The same things were measured in two ways. Each way mixes the same 5 hidden numbers, adds some noise and spreads widely along 2 directions of its own, which tell nothing about the thing.
In the rows, 128 means zero.
Some things both ways: the first way, then the second way.
[112 146 142 135 144 140 124 130 131 150 122 135 134 133]
[ 84 123 117 157 141 148 185 150 117 136 146 117  93]

[157 145 161 109 195 150 122 124 168 123  97 135 134 163]
[ 89 132 117 117 164 106 155 149 100 115 150 127 189]

[139 112 121 145 169  88  90 170 199  41  86 118 155 204]
[132 131 140 182  76  89 221 143 155 127 105 170 178]

[129 129 120 105 133 112 123 104 127 100 107  91 124 123]
[177 164 142 126 136  81  81 144  95 118 120 176 151]

[157 136 101 168 235 127 175 137 157 103  87 172 128 155]
[123 181 132 113 124  66 167 161  78 172 150  88 172]

[149 158 147  99 170 141 120 117 165 121 147 148 109 119]
[ 85 132 116 174 154 130 157 120 138 124 164 133 152]

[128 148 125 188 115 118 139 174 141  94 118 138 153 147]
[ 95 128 132 170 112 167 179 131 147 160 128 101  95]

[ 74 121 124 145 114 113  99 141 109 154  92  91 148 160]
[143 135 172 137  77 114 126 128 131 110  90 122 140]

[130  96  65 176 179  94 191 121  86 145  81 147 137 120]
[127 166 118  74 134 141 173 181  69 230 116  65 107]

[154 153 152 138 149 142 133 158 157 114 107 130 156 164]
[118 136 143 155 135  84 138 146 107  87 151 143 130]

[120 127 138 141  92 129 118 154 106 150 115 120 159 139]
[124 128 164 148 100 118 112 124 129  80 111 120 112]

[102 100 118 124 147 129 127 106  85 200 107 124 128 129]
[103 127 127 110 135 142 164 162  97 145 123 107 110]

[124 178 177  72  85 152  83 115 156 108 151  94 123 113]
[144 131 146 186 151 103  51 104 138  46 140 200 137]

Other things, the second way, with their names:
<545>: [150 141 152 121  90 132 144 145 118 148  83 126 131]
<332>: [129 129 136 162 131 133 122 122 134 115 123 155 134]
<495>: [146 179 126 115 135 116 128 146  96 204 135  96 144]
<308>: [128 142 146 138  99 127 150 134 132 142 101 116 152]
<491>: [109 114 147 120  94 169 180 147 129 152  86  91 110]
<202>: [142 142 162 119  96 141 100 131 117 132  86  98 105]
<600>: [137 164 113 145 145  90 159 153 106 162 147 152 153]
<315>: [148 165 145 144 140  89  83 118 117 118 141 134 159]
<96>: [ 83 106 137 126 120  85 224 176 105  89 126 139 177]
<255>: [118 139 134 183 102 135 190 141 141 161 130 129  89]
<427>: [168 161 144 166 112  97 116 137 117 137 124 162 114]
<296>: [114 122 127 179 114 163 177 128 151 146 116 138 100]
<362>: [ 92  99 130 134 130 127 187 159 120  92 121 145 145]
<99>: [163 184 140 115  85 124 162 149 107 234  95  82 131]
<173>: [124 159 137 174  92 153 179 142 128 194 128  82  28]
<655>: [ 77 122 126 110 164 146 149 168  81 120 155  87  76]
<328>: [105 152 129 107 147 129 137 154  87 157 144  80 111]
<363>: [167 181 137 140 137 117  71 108 122 160 121 140 160]
<515>: [123 125 132 145 110 186 163 140 137 169  97 119  83]
<439>: [157 164 120 135 151  51 136 160  86 122 145 195 187]
<264>: [118 140 151 115  94  92 178 147 121 130 103 100 196]
<597>: [146 145 154 116  89 118 142 127 131 158  79 118 194]
<78>: [ 86 113 154  94 101 140 159 143 118 116  98  69 166]
<455>: [116 151 133 146 153  98 129 151  89 117 163 128  93]
<125>: [ 97 125 137 107 148 115 133 165  77  99 144  99 102]
<57>: [122 166 105 202 170  97 136 134 111 142 196 168  84]
<27>: [104 134 119 138 152 130 164 142 116 137 138 137 159]
<460>: [133 179 109 160 140 110 163 129 126 204 146 133 184]
<195>: [141 171 111  97 165 122 125 155  83 188 133 128 167]
<48>: [126 161 163  73  83  73 169 165  85 148  98  65 189]
<365>: [167 142 125 112 151 104 101 141 114 121 105 198 212]
<275>: [ 97 126 147 200  89 156 183 112 171 136 127 109 102]
<571>: [142 149 134 144 152 150  55 114 117 134 129 139 100]
<87>: [127 131 140 127 108 166 140 121 146 158  90 104 154]
<162>: [181 163 126 172 164  94  50 122 109 106 150 216 116]
<588>: [ 75 155  98 173 182  97 197 167  85 144 215 128  90]
<273>: [124 155 126 142 153 145  88 115 121 154 143 107 119]
<604>: [147 177 134 130 121  89 141 150  96 164 135 124 141]
<293>: [143 147 134 176  98 116 190 143 141 161 111 163 126]
<205>: [160 140 150 147 118 149  49  91 149 114  94 152 149]
<271>: [ 69 130 129 155 137 145 180 140 118 136 159  77  79]
<4>: [150 159 143 111 138  73 106 152  81 110 127 149 167]
<399>: [159 147 151 181  79 113 161 131 148 137  97 164 118]
<396>: [165 149 142  92 154  97  66 137  98 109 105 169 207]
<211>: [ 71 107 120 151 181  99 153 156  98  54 179 160 130]
<369>: [ 82  91 145 135 114 177 163 142 135 104 107  98  95]
<645>: [126 160 148 101 124  75 134 150  90 126 129 104 185]
<644>: [ 81 107 143  99 139 181 130 145 100 116 118  65  76]
<681>: [ 68 111 129 126 146 144 161 137 121 105 138 102 151]
<482>: [127 134 134 153 141  87 142 147 106  94 142 160 136]
<131>: [123 146 125  79 168 105 102 162  69 125 138 117 155]
<665>: [ 84 100 152 142 125  94 171 163 101  34 141 142 114]
<677>: [130 144 132  59 154  96 119 165  76 127 114 120 208]
<312>: [153 152 157  85 145 136  27 121  96 121 104 106 143]
<689>: [ 85 110 144 140 105 154 181 145 126 122 119  87  88]
<411>: [126 168 102  71 189 100 134 177  47 180 154 118 164]
<533>: [102 133 132 168 129 118 161 134 129 114 142 133 127]
<259>: [133 144 137 176 111 167 123 110 158 166 110 123 104]
<290>: [108 126 121 144 123 103 214 159 122 135 128 151 184]

Some of these things the first way, each followed by its name:
[104 103  52 185 170  78 171 123 111  94  85 137 122 123] : <99>
[127  89  91 140  67  86 126 139  81 120 109 113 151 121] : <515>
[142  83  94 116  99  85 127 129 104 109 110 118 150 121] : <87>
[167  99  97  85 212 121 170  70 106 159  95 148 102  98] : <411>
[ 94 110 141 134  92 133  99 146  84 200 118 114 151 147] : <369>
[146 136 132 107 167 127 122 124 156 109 113 129 128 145] : <27>
[117 146 139 131 152 136 112 130 155 135 125 135 126 142] : <533>
[ 82 152 133 155 104 121  98 147 151 107 122 111 133 140] : <296>
[132  82  97 177 208 104 157 144 110 154  54 142 152 181] : <48>
[114  70  87 126  79  96 136 115  47 177 113 124 139 100] : <202>
[110 114 131 161 147 134 121 158 107 174  81 118 163 187] : <78>
[156 118  75 146 166  99 179 107 119  96 108 151 117  99] : <495>
[166  98 115  62 192 103 122  87 160  98 104 124 111 132] : <439>
[120 152 135  59  99 125 108  75 132 106 147 101  98  63] : <162>
[117 117 116 146 194 113 123 142 150 128  83 134 138 188] : <264>
[119 115 130  90 190 132 124  92 119 171  73 104 130 149] : <677>
[124  97  65 192  99  90 174 141  74 130 129 164 134  91] : <173>
[176 168 143 138 212 157 168 129 165 128 139 187 109 123] : <588>
[140 139 122 155 157 133 169 133 107 145 107 151 142 120] : <328>
[124 141  98 113 128 107 139  87 132  91 132 122 100  79] : <363>
[134 113 100  99 192 109 131  91 151 116 118 145  96 111] : <600>
[131 117 115  98  86 116 150  93  60 163 116 104 136  80] : <312>
[121 137 125  88 153 132 133  83 129 143 137 134  95  86] : <315>
[125 127 160 123 148 132  94 154 144 139  89 107 164 193] : <362>
[117 146 132 105  61 121 103 114 116  97 130  90 134 101] : <205>
[144 124 131 105 102 113 111 132 136 101 121 107 142 132] : <332>
[160  72 116  30 124  90 113  66 100 130 111  94 122 104] : <396>
[113 127 135 176 119 128 132 171 104 160 104 128 165 158] : <689>
[129 155 136 174 153 157 146 150 123 166 124 164 135 125] : <271>
